Every row belongs to one group in each of 4 separate groupings. Each group adds its own fixed numbers to the row, and there is some noise. The rows also spread widely along 15 directions, which tell nothing about the answers.
Known rows, each followed by its group in each grouping:
[  9 -14  -8  14   0   9 -13   7  26 -10 -26 -28  -5 -30 -15 -23  16  -7
 -11 -20  -3 -16   5  19   7  13  11  10  -4  -7]	(0) F tivil G
[ 10  -8 -49 -22 -10  -2  -8 -32 -25  -3 -15  -8   0   4  12 -24 -10  -9
  25  -7  21 -11 -21 -10  -4 -15 -15  -6 -38 -35]	(2) Q Vonu R
[-14 -40 -12  27 -10 -48  18  16   5  10  34  16  -7   5 -10  25   0  11
  20 -19  -4  20  -5  -1  -8 -36 -21  32  18  57]	(3) N tivil K
[-12 -13   6 -14  -8  14  15  -8   6 -11 -23 -20  -3   5  -3   3  12  -2
   3 -12  -8 -24 -12  10 -41  12  -5  11   3   0]	(0) Z mil K
[ 16 -12 -23  20  -3 -54   1  26 -39  28  12 -27  14 -12   4  -6 -23  -3
  31  20 -35   1  23   8  35  14  24 -14 -19  17]	(1) N mil G
[-22  13  14 -13  23 -23   0  20   2  21  -1 -12  12  -5 -19  -2 -14  22
   2  19 -14  10 -24   7  -2   1  13 -18  -5  20]	(3) Q Vonu R
[ 28 -16  -7 -27  16  23  17  40 -20  -7 -29 -32   8  -2  11 -48  10 -10
  39 -34  -3  -1  26  14  16  -3 -11  -2   0  -1]	(1) Z tivil R
[-22 -17 -15  24  -7 -19 -10   3   6   2   0   8  -6  -6   3  -1  10  -8
 -25   7  -9 -14 -26 -13  14 -15   7  13 -12   8]	(2) F Vonu G
[-16   8  -5  -9  26  -9   2  31  16   2 -23   2   2  -3  -8  -7   3  12
 -10   2 -21   4 -30 -15  -1 -23  -5   0   9  35]	(0) N Vonu G
[ 18   1 -19   1 -43  40  37 -47  -5 -14  -2 -10  -3  -2   2 -12 -27  -6
  12  30   0   9 -18  36  -2   7   2 -17 -18 -45]	(0) N tivil R
[ 16 -14 -19  17  -8 -12  -7  12   3  13 -11 -10 -13  -9  11  -9  -8  -4
  20 -10   1  16   4   7  10 -13 -18  17  -5  28]	(3) F tivil R
[ -3 -12 -24 -25  -5 -10  23  -7   1 -26 -12   1 -26   9  -9   4  -4   5
  14 -11  -7 -16 -15 -10 -20 -16   9  13   8 -10]	(1) N Vonu K
[  0 -11 -24  50 -42  24  -5 -28  31  -5   9  27 -16 -26  18 -12   2 -21
 -27   9  19  22 -31  21  13 -38 -41  34  -9   2]	(2) Q mil R
[  3  -9  -4   4  11   3   3  16 -11 -42   0 -27  46  -7  -6   1  14  37
  14 -27  -9  -5  31  24 -18  14  -4 -20  18  38]	(1) Z Vonu G
[ 21 -16 -27 -15 -21 -43   4 -26 -15  13  27  -7 -13 -13 -18  19 -35  25
  40  -1  19  -7  12  18  15  28  46  -7 -31 -38]	(0) Q Vonu G
[-15 -13 -11 -33 -10 -34  27  -8  -5  33  -3  10 -16  -1  13  15 -26  -3
  15  16 -14 -12 -20  18   1  18  11   9 -18  17]	(0) F Vonu R
[  6  12  -4  -8   0  -8  -7 -11  20  -8   2  -6 -21 -18 -28  -1 -25  18
  13   8   9  18  -8  13   1  -2  22   1  -3 -23]	(3) N tivil R
[  1  -6  -8  -7  21 -12 -23  29 -13   1 -16 -21  21   0   8 -18   7   4
  21 -23  -3  -3   7 -18 -13 -15 -19  12  -3  21]	(1) F Vonu K
[ 25  28 -18  -9  -3  13 -30  20  -7  14 -30 -20  -1  -4  30   3 -24  10
  18   7  -4  -2  -4 -24   5  -2  -2   7 -15  24]	(3) F Vonu G
[ 14  -6 -11 -27 -21  10  38  33 -19  39  -2 -18  15 -21  12   9 -23  10
  11   9 -25 -32  14  28  53  32  38  -6 -13  35]	(0) F mil G
[  5 -11 -24 -27   5 -17 -14  12  -8   0  -7   8   6  -6  19   2  -4  14
  -4 -18  17 -29   4 -10  51   4  25  -2 -17  15]	(3) F tivil K
[ -5  -7   6  25 -25  -7  11  30 -24  22  12 -32   8   5  -9  28  -7  12
   2  11 -34 -28  14  -5   6  30  46   0   3  23]	(3) Z mil R
[ 16  23  11   1  14   3 -15  22  40 -11 -53  -8 -60  -2  -5   8  -9  23
 -14   4  -6   7 -25 -14   9  -9  28  14   6  11]	(2) F Vonu K
[-22 -36 -25  32 -12 -34   0 -43  24 -26   5  12 -14 -14 -25   8  17  11
 -17 -14  25   2 -34  11  -7 -26  -6   3 -11 -19]	(1) Z tivil G
[  2  10   7  -3   1   2 -22   7  22  17  -4   1 -18 -16 -10  -2 -13   5
   1   0  20   7 -19  -7   8 -17   6  25 -10 -14]	(3) F mil K
[ -7   7  15 -46  13 -20 -15   3 -24  -3 -16  -1 -12  41  29  32 -14  28
  41  -8   9 -12  -8 -36 -38   8   4   7 -11  11]	(2) Q Vonu K
[ 21  -3 -18 -15  -5  38  29  29   1 -11 -25 -27   4 -22   0 -31   1  -9
  15 -10 -19  -7  10  18  15  -9  -7   3   8  10]	(1) N tivil G
[-16 -19  19 -27   0 -12  21  10  -5  15  21  23  10   8  28   9  -7   6
  31 -10  10  13  -5  18 -11  -3 -33  22  -1  34]	(0) Q mil G
[-17  11   1  -3  -5  -5  -5  -9   2 -20   1  -8   6  -5  -8   7  -8   6
  -3  16 -26 -14  -3   4 -26  23  16   0   8  -3]	(0) N mil R
[-11  -4 -10 -13   5 -20 -13 -44  17   9 -49  -3 -21   3  26   1  -1  -5
 -13   2  21  -7 -47  12 -20  11 -16  -4 -40  -4]	(0) Q Vonu K
[  7  16   7 -22   0   9  20  23 -17  -2 -12 -17   5  27   4  38 -25  47
  33   2 -19  -4  -5 -20 -21   6  15  -7  10  41]	(0) N Vonu G
[ -6  -4  -4  -8  17 -31 -50  13  13   2   3  22  14 -24  47 -22   9 -19
  -9 -15  13   6  14  11  17  -7 -29  32 -11  32]	(2) Z Vonu K
[ -6 -14  -9  18 -17 -11 -11 -13  -6  10  13  -8   5  -4   3   8  -4   0
  17  -4  14   4 -10  -4 -22  -8 -18  15 -16  -1]	(3) Q mil G
[ -9 -16  29  -8  23 -23 -14 -22 -21 -37   4 -26  19  20  -9 -25   4   3
  25  -1   6   7  10  16 -31  33  10 -26 -10 -55]	(3) F mil K
[  4  14  -5 -37  -5  34 -10  35  31   4 -10   7 -22 -22  -5   2   0   7
  -8 -24  10 -32  -6 -25  13 -12  26  46   9  -1]	(0) Z Vonu G

New rows, each followed by its group in each grouping:
[-46  -1  20   5  20 -57 -31  18  -2  24  25  -3  27 -13 -17   8   1   6
 -13  14 -17  -8  -6  -2  -5  15  20   4  -4  20]	(3) Z mil R
[  7  45   6  -3  -2  29 -28  -5  46 -15 -26   0 -15 -29  -8  17 -23  34
 -17  13   3   5 -13  13  -6  11  11  12  10  16]	(0) F mil R
[ 33   3 -16 -13  12  -8   9  30 -12  -1 -10  -4 -14   3   9  -9 -22  25
  33  -7  -3  19   5  -3  43 -16  15 -10  -5  14]	(2) N Vonu G
[ 19 -24 -41 -27  -5   0  -6  25  -6   6 -13 -18 -17 -22   2 -41   6 -32
  19 -33   1 -32  20  -4  32   2  15  28 -11 -20]	(3) F tivil R
[ 23 -16 -13  -5  -2 -29   1   6 -20 -10   5  -9 -22   7   2  -9 -14   1
  36 -15   1   3  22   2  17  14  25   3  -6 -19]	(3) N mil R
[ 26  15  14  16   1   6 -21  25  14  -9  -1 -31 -18 -10 -36   9 -19  40
  19 -14   6  12  20  -1   0  14  43   7   9 -10]	(3) F Vonu R
[ -8 -24 -11  -5   2 -40  12   7 -25   6  20 -22   6   4 -33   5  -6  17
  26  -3 -13  -9   3   1  -7   0  30  -8  -6 -11]	(2) Z Vonu K
[ 10   4   6  38 -13  19 -14   3   9   5  -2  -6  14  -3  21  -1  -6   7
  -8   2  15  22  -9   6  16 -18 -22   4 -10  24]	(3) N tivil K
[ 16 -17  -8 -10   8 -42 -16  -2 -18 -11 -18 -15 -20  27  22  17  -6  19
  37 -24  11  -3  11 -16  -9  10   8   0 -10  10]	(3) Z tivil K
[  4   0  27 -25  11 -34 -19  12   2  38 -14 -14 -20  -7  31   2 -25  -9
  44   2   2  21  17  23 -21  29 -14  29 -15  26]	(3) F tivil R
[  9   1 -19  22 -20  34 -12 -15  20 -35   7 -10   9 -21  -7 -25   6  -6
  -6  -4   9   8  -5  15 -15 -13 -16  11   2 -24]	(3) Q Vonu G
[ -8 -15  19  18   8 -21  25   8 -20 -11  -1  -9  16  19  18 -13   0   1
   4  16 -24  19   1  29   5  16  -2 -24  -4  16]	(1) N Vonu R
[ -7 -20 -20   4 -21   8  -6 -22 -39  31 -14 -13  25   8  32 -19  -1 -27
   9  -1  26 -23 -28 -13  10  -5 -24   0 -56 -26]	(1) F mil R
[ 27  20   0 -11   4   9 -22  10  29  10 -32  -5 -35 -22  25 -28 -18 -14
   8   5  11  21  -2  17  25   1  -3  18 -14  -4]	(3) Q tivil R
[  6   3 -14  17 -21 -18 -23 -26   2  13  -2   2 -10  -8   2  42 -25  35
   9  -6  36   1 -13 -12   6  -6   8   9 -27   9]	(1) N tivil R
[ 13   7   2   2 -11   2 -16   0 -13   7   2 -13  -7   3   9  -8 -21  -8
  29  12  -6   5   6  -7 -14  11   3  18 -10 -21]	(0) F mil R
[ 14 -15   1   5   0 -42 -35 -31   8   1 -22 -31 -25   2  -8  26  -7  23
  31 -26  26  -2   8   2 -38  24  12   9 -23 -16]	(0) Z tivil K
[  8   6 -14 -20  18 -25 -27   6  -6  14 -30  -7  -1 -13  23 -10 -10   3
  17  -9   9   2  -1   3   8   1 -12   4 -20  16]	(1) Z mil R
[ -7  -9 -17 -10   5 -12  -2  20  25 -29  10   2  -9 -23 -34  -7   6  11
   2 -21 -19 -10  13  10 -12   0  18  25  30   9]	(0) F Vonu R
[  0  -6   6  12 -16  -7  -4  16   4  25  -1  -3  -6 -15  14  30 -12  20
   7  -4   3  -7   4   6  17   7   8  23  -9  41]	(2) F mil G
[ -6  -2  -2 -22 -11  -1  24   2 -14  16  -3   3  -3  13  11  15 -19  14
  11  11   2  -8 -27  -6   3 -10   6  -1 -15   7]	(1) Q Vonu K
[ 13  23 -22 -39 -10 -12 -14 -24  -2 -19  12  16 -15  -5  -2  32 -48  43
  49  11  13  16   6   1 -13  -3   5   8   1   2]	(2) F tivil R
[ 19  -3 -10  -2 -25  20  13 -11  11   8  -4  -8  -7 -14  -1   9 -17  14
  10  -2  14   3  -5  21  10  -2   5   9  -8   0]	(0) Z tivil K
[-19 -25 -26 -17  -8 -23  -3 -17  23  -8   6  18  -3 -30   9  -3  13  -8
 -11 -22  14 -16  -5  31  -2  -6 -18  30  -6  20]	(2) Q Vonu K
[  1  -6  16  22  -6  20   0  11   5 -13  -6  -7 -10   3  -8  -3   7   6
   1  -6   8  -3 -14 -15   0 -14   7  15   1 -21]	(1) F mil G
[ -1 -17  36 -26  12   6 -14  25  -1  18 -27 -19  -4   7  36  -3  15  -6
  -1 -41  33 -31  12  -3  22  28  17  18 -24   4]	(3) N tivil K
[ 19  15  16  15  -3 -14   1   3   0  28 -24 -40  -4 -18  11   1 -29   2
  28  32 -23  27   5  44 -17  23 -10  -6 -13  22]	(1) Q mil K
[  1 -13 -12 -54  26 -25 -10   4 -14  -2 -21 -30   4  -1 -22  -3   0  26
  43 -44  29 -24   3  -9 -24   5  11  -1 -18 -19]	(1) Q Vonu K
[  6  10   6 -27   2  -9  -8  24   2  11   5  -1  10 -15  19  20 -17  23
  22  -7  -4  -8  20  12   4  22   6  15   4  41]	(0) Q mil G
[ 27 -13 -29 -15   1   9  20  23 -29 -14  12 -17  11   1 -22 -47 -10  -9
  39  -1 -23  -1  14  -1  23 -11  17 -10   6 -38]	(0) F mil K
[-27  -6 -15  -4  13 -15   4  -8  21 -22 -12  -9  10 -36 -30 -39  19 -15
 -52  19 -22 -24 -27  33  21   5  31 -21  -9 -32]	(1) Z Vonu K
[-19  -5  -4   7  23 -24 -10  -5  -8 -19 -13 -10   5  15 -17  -7   5  17
   0   1  -2   3 -31 -22 -14 -17   7 -21 -12 -11]	(2) N Vonu G
[ -2  14   0 -11  16 -13 -10  36 -24  51 -41 -40   0  23  -3  15 -22  28
  28  -1  -6  -5 -31 -45 -15  -8   6  -9 -22  35]	(3) F Vonu R
[  5  -7  -4  -5 -31  -3   5   5 -25  28  17  -8   2  14  13  29 -27   9
  37   0  -2 -10   6 -17 -12   7   6  23 -11  15]	(0) N tivil R
[  7 -20 -38 -26 -19   0  18 -17 -13  -6 -13   4 -12  -5  19 -12  -9 -17
  30 -10   4 -14  -5  11  -6  -5 -20  19 -12  -7]	(1) F mil R
[ 10   8   9 -37 -10  12  21   7 -10 -19  14  -3   3  11  21   4 -26   7
  47  15 -28   7  22  19 -34  24  -1  14  17   8]	(0) F Vonu G
[-11   0   7  -4  -5  22  -5  16  23   4   5  -2  -4 -19  -5 -25   3 -20
  -8   3   2  -1 -15   2  -5 -13  -5  31  -1 -15]	(3) F Vonu G
[  9 -15  10 -24  23  -8  13  31  15  -1 -12   4  -9 -12  13 -28   3  -1
   8 -25   4  10   8  29  32   5   6   7  -2  12]	(0) N Vonu G
[ -1  26 -38 -42  -1  10   1 -25  -4 -15 -40 -17  -8  -5 -12  -4 -17  15
   1  21  -6 -25 -44 -19 -13  -7  19 -22 -20 -34]	(1) Z Vonu G
[ -5  -3  40  24  -1   9  13 -11   9  -2  -6 -15   6  10  -2   0  -5  15
  -2   7   8  27 -16  31 -17  17  -2 -13 -11  -4]	(0) N Vonu R
[ -2  -6  -6  -3 -16  15  14  -1  11  -2 -11  -8   4  -9  12   4  -1   4
 -17  -4   3 -14 -11  21  11   8   7   3  -9  19]	(3) N Vonu K
[  0  -4  35  30   9 -30 -40  -5   0  -2  -7  -1 -10  14  28   7   0   9
   9  -4  22  25   4  -2  -6   7  -7  10 -19  -3]	(1) Z tivil R
[ 17  -1 -20   9 -17   4   5  15   7  11  -2 -12   0 -19 -13  19 -17  31
   5 -17   4  -6   7   7  30  -1  22   4   0  32]	(0) N tivil R
[  7  -5 -28 -14  -7  26  -4  17 -37  -2 -14 -33  44   5  11  -9   2   4
  27 -19  -3 -29   6 -24  -9 -13 -18  -1  -8  15]	(1) F tivil K
[ -9   1   3 -34  23 -16 -23  28   4  15 -29   3  -5  -6  18   5   3   8
   3 -23  16 -23 -11 -23  14  -8   2  23 -12  23]	(1) F mil K
[ 13   2 -12 -23   2 -14 -19  23   3  12  -4  -9 -14 -30   4 -15 -17  -8
  23  -3  -9  -5  25  12  22  12  15  26  -3   9]	(2) F tivil R
[  0  -6  10 -18  -3  24  22  48 -12 -11   7   5  -6  13   5  -8   0   3
   5   2 -21 -17   3 -22  40 -10  35   9  16  -1]	(2) F tivil G
[ -4 -17  12   1   8 -21  -2  18  -7  10  11  -3 -11   5  -1 -29  -4 -20
  10  -2   3   9   0   2  17   1  20   9 -14 -30]	(3) N Vonu R
[-26 -31  21  63 -14  -6  27  -1   9  40  17 -19  10  -6 -32 -24   6 -25
 -13  19 -11  32 -36  33 -16 -17 -21   7 -16  -7]	(0) N Vonu R
[ 48  28  -7   4  -7   2   1  32 -14   0  -4 -27  -6 -22   9  -5 -43  15
  32  29 -32  15  36  18  42  20  38 -10   2   8]	(1) N mil G
[  1  -3  -1 -11  -5 -16 -16  23 -27  15   1  -8  -3  14  21  22 -13  10
  34 -14  -3 -16  15 -31  -8   4   7  27  -5  24]	(2) N mil R
[  1  11 -11   7  13  -6  -7  20  23 -10 -17  -4  -2 -15  -5 -13  -3   4
  -8   8 -26  13 -13   3   0 -12  -3   5  10  26]	(0) N Vonu G
[  0  14 -22 -14  -2  18 -21 -20 -12  12 -43 -43  15  -6 -14  -6  -7   7
   7  -7  11 -30 -27 -19 -22  10   5 -13 -33 -26]	(0) N mil R
[ 14  -9 -15  18 -15  23   5  -5  12 -23  -1 -10   8 -13  -8   1   3  19
  -2 -18  11   2   2  21   5  -8  -7   4   7  12]	(3) F mil K
[-15  28 -11  16   2  -2 -34   8   8 -12   8   2  19 -23 -11  -6  -9   3
 -18  22 -20  -1 -11 -17  -4 -13   2  12   8   5]	(1) N mil R
[  7  -1   6  -1  -5  13  -9  -2  -5 -41  13  -7   7   6  -5  -2   0  13
  18  -5  -5  -7  16  -4 -18  16  16   5  12 -27]	(0) F mil G
[ 10  -3  -8  -2   7 -38 -24  16  25  -5  -6 -10 -17 -33  -1   8  -8   9
  10 -14 -13  -5  30  18   7  24  20  23   8  29]	(0) N tivil G
[ 25 -11 -19  37 -10 -38 -44  18  -9   7  22 -27   5 -16 -10  11 -10  18
  20 -18   7  -4  37 -10  21   9  29  12  -8   8]	(3) Q tivil K
[  7 -33  -6  33  -4 -13  14  40 -43   2  13 -44  24  23 -13 -11   8   1
  43 -22 -27   4  27 -14 -14  -2  -1  -3  10  24]	(3) N tivil R
[ -4  -4  27 -33   7   1 -12 -46   2 -18 -23   0 -10  16   9  26  -7  44
   9 -21  68 -14 -24   1  -5  23  24 -18 -45 -52]	(1) F Vonu G
[-17   8  14 -24   9  -6 -16  -6  36   7  -5   9 -20 -17 -37  25 -10  40
  -6 -20  38  -9 -27  -4  -7   0  30  20  -8 -13]	(0) F Vonu R
[-11 -17   2  46 -13 -10  -2 -22  -3 -10 -10 -12  18   9  -8  32   7  38
 -21  -7   9 -12 -16  10   0  20  13 -25 -14  21]	(0) F mil R
[  2  -3  10  58 -11 -20 -24 -22   1   8   7 -26  16 -15  -8  -4 -11   7
  12  19   5  42  -2  28 -20  -3 -25  -6 -16   0]	(1) Z tivil R
[ -4 -19  -7   1  10 -33   4  10 -10  10   5 -34   6  -1 -41   1  -3  23
  23 -13  -1   1  -5   2 -19  -5  17  -8  -4  -2]	(3) Z Vonu K
[-14 -12  18  34  13  -9  12  18  -1 -23  -3 -30  18   8 -27  -5  12  19
   4  -1 -29  19   1  15 -28   2  -5 -17  23  31]	(3) N tivil R
[-37 -10  -3 -15   3  24  16   0   8 -12  -4  11  -2   2 -38 -15  16   5
 -17  -8  12 -18 -51 -22  -3 -38   3   7   1 -29]	(2) F mil R
[ 10 -21  -7  33 -19  -3  -8   4   4  -2  17 -24  11 -18 -21   7   1  17
  17 -19  13   4  15  12  -2   0   2  12  -1   9]	(3) F tivil G
[  1 -22 -11   2 -27  -1  10  -8   5  20  17  -4 -12 -26 -16  -2 -11  -8
  27 -16  20  -1   1  20  -9  -9 -11  41 -12 -16]	(1) F mil R
[-11 -21 -10 -20  -7  12 -12 -20 -16   4   7  -6  30  -5   7 -24   7 -15
  16 -23  42 -14 -13  -3 -12 -15 -28  15 -33 -41]	(1) F Vonu K
[ 25  19  -7 -55  10  51  24   3   4 -32 -34 -25  18 -20  -1 -28 -13  18
  19  -9   2  -3  10  39  10   7   0 -21   5  -5]	(1) N tivil K
[ -4  -6  -9 -13   3  -5 -23  17 -12   9  12   4  18  -8  16 -16  -3  -8
  14 -20  16  -7   8 -11  12 -12  -8  24 -15   2]	(2) N Vonu R
[ 28  15  -5 -22  -3  10 -13 -15  18 -23 -41 -22 -30 -12  13   4 -15  13
  23  -6   6   4   7  19 -22  11  -1   9  -2  -6]	(1) Z tivil K
[-12  -5  15  31 -19 -20 -21 -34   1   9  16   4  29   5  25  48 -11  41
   0  -5  31  10  -5  21 -23  22 -21  -2 -22  40]	(0) Q Vonu R
[ 14 -14  13  15   0  20  15  23  -8 -12   2 -20   9  -4   2 -56   6 -30
  10  11 -17  17  11  25  23  -6  -4   0   1 -31]	(1) F tivil K
[ -8 -14 -18  31  -7   6  -2   5   0 -15  12  -2  35 -17  -3 -17  10   4
  -9  -7  -2   8  -3  17   2 -21 -28   3   5  24]	(1) F Vonu R
[ 10  -9 -10   0  -8  -2   7  16 -11  13   5 -18   7 -13  -9  -5 -10  11
  23 -13   5   3  10  12   4  -5   4   8  -8   5]	(1) Z Vonu R
[  2 -10 -16 -25 -10   7  27   5 -10   6 -17 -25  -7  -2  -3 -13  -7  -8
   9  -4 -10 -23  -5  14   3  17  21  -4 -13 -10]	(3) N Vonu R
[-10   3  17 -26   3  -2   1  26 -25  -5  20   5  11  15  15   5 -11   9
  32   4 -13  -4  16 -11 -14   6   3  15  12  14]	(2) Q mil R
[ -9  -2  47   6   9 -18  -3  -7  24  11  19  29 -13  -6   0   8 -14  20
   5   7  39  47 -20  29   8 -19 -10  15 -10 -11]	(1) Z mil K
[ 26 -15 -24 -22   0 -12  29 -16  -2   2 -30 -19 -38  -6 -13 -23 -19  -5
  37   1   2  15 -14  24  10 -12   6  -8 -18 -27]	(2) N tivil K
[-10 -17 -22 -10 -24   0  22 -17 -33 -15  11 -20  44  19   8  39  -6  34
  26 -10  -7 -24   4   7 -44  17 -13 -10   2  42]	(3) F Vonu K
[ 17  -3  -7 -24 -26  20  37 -34 -13  -7  -6 -13   2   4  13  21 -27  31
  37  -1  19   7   1  47 -13  26  -5 -20 -15   4]	(3) Q mil R
[ -2  37 -10   7   9 -13 -20   5   1   1 -30 -10 -11   8   9  -3 -23   3
  -5  48 -36  13 -39 -25 -17 -18  -4  -9  -6  11]	(1) Q Vonu K
[  0   4   3  43  -7 -11 -15 -13   0 -19  -8  -2  -4  18  10  23  -4  28
  -5  13   5  16 -23 -17 -14  -9  -2 -11 -11   8]	(1) Q Vonu G
[ 27 -24 -16  52 -19  -6  13  34   7   4  17  -2 -24 -10  -2 -20  -1 -13
  10  -3 -14  23   7   9  37 -26   1  22  10  12]	(3) Q mil G
[-47  -7   9  -8 -14 -10   9 -17 -17  -6   2   0  18  29   9  53   3  25
   3   9  -9 -28 -34 -31 -61  -3 -12   6   1  29]	(1) Z tivil G
[ 19  22 -37 -37   4  12 -12  16  -6  -2 -35 -14 -18 -11  -6  -3 -21  16
  21 -11  -4 -20  -6 -27  11 -11  18   8  -3   5]	(2) N mil R
[-12   8 -23 -70  15  -7  -8  -7 -10  14 -22 -14   7 -10  -9 -25 -18 -13
  25   7  -6 -26 -21 -10 -16   2   4   1 -20 -28]	(0) F tivil K
[ 15  -7  -1 -18  -6   1  -9 -14  12 -13  -1 -13  -6 -12   3   4  -9  16
  26 -23  26   3  14  24 -14  12  -5  11  -4  -2]	(3) Q tivil K
[  6  -9  -7   6  10 -13  -7   5  -2  -2 -19 -19  -5   3  -8 -17  -3   3
  11  -1  -2   8 -14  -1   2  -9   0  -8  -8  -3]	(3) F tivil K
[-10 -29 -36   7 -10 -19  30 -11 -32  -8  -5 -11  19  11  19 -26   8 -22
   8  15 -27 -10 -20  11  -2  -6 -18 -22 -20  -1]	(1) Q Vonu G
[  4  13 -17 -30  -7  14  11  26  14   0 -13 -13 -19 -12 -25  20 -14  29
  13 -11 -13 -18  -6 -11 -14 -18  21  24  19  25]	(2) Z Vonu K
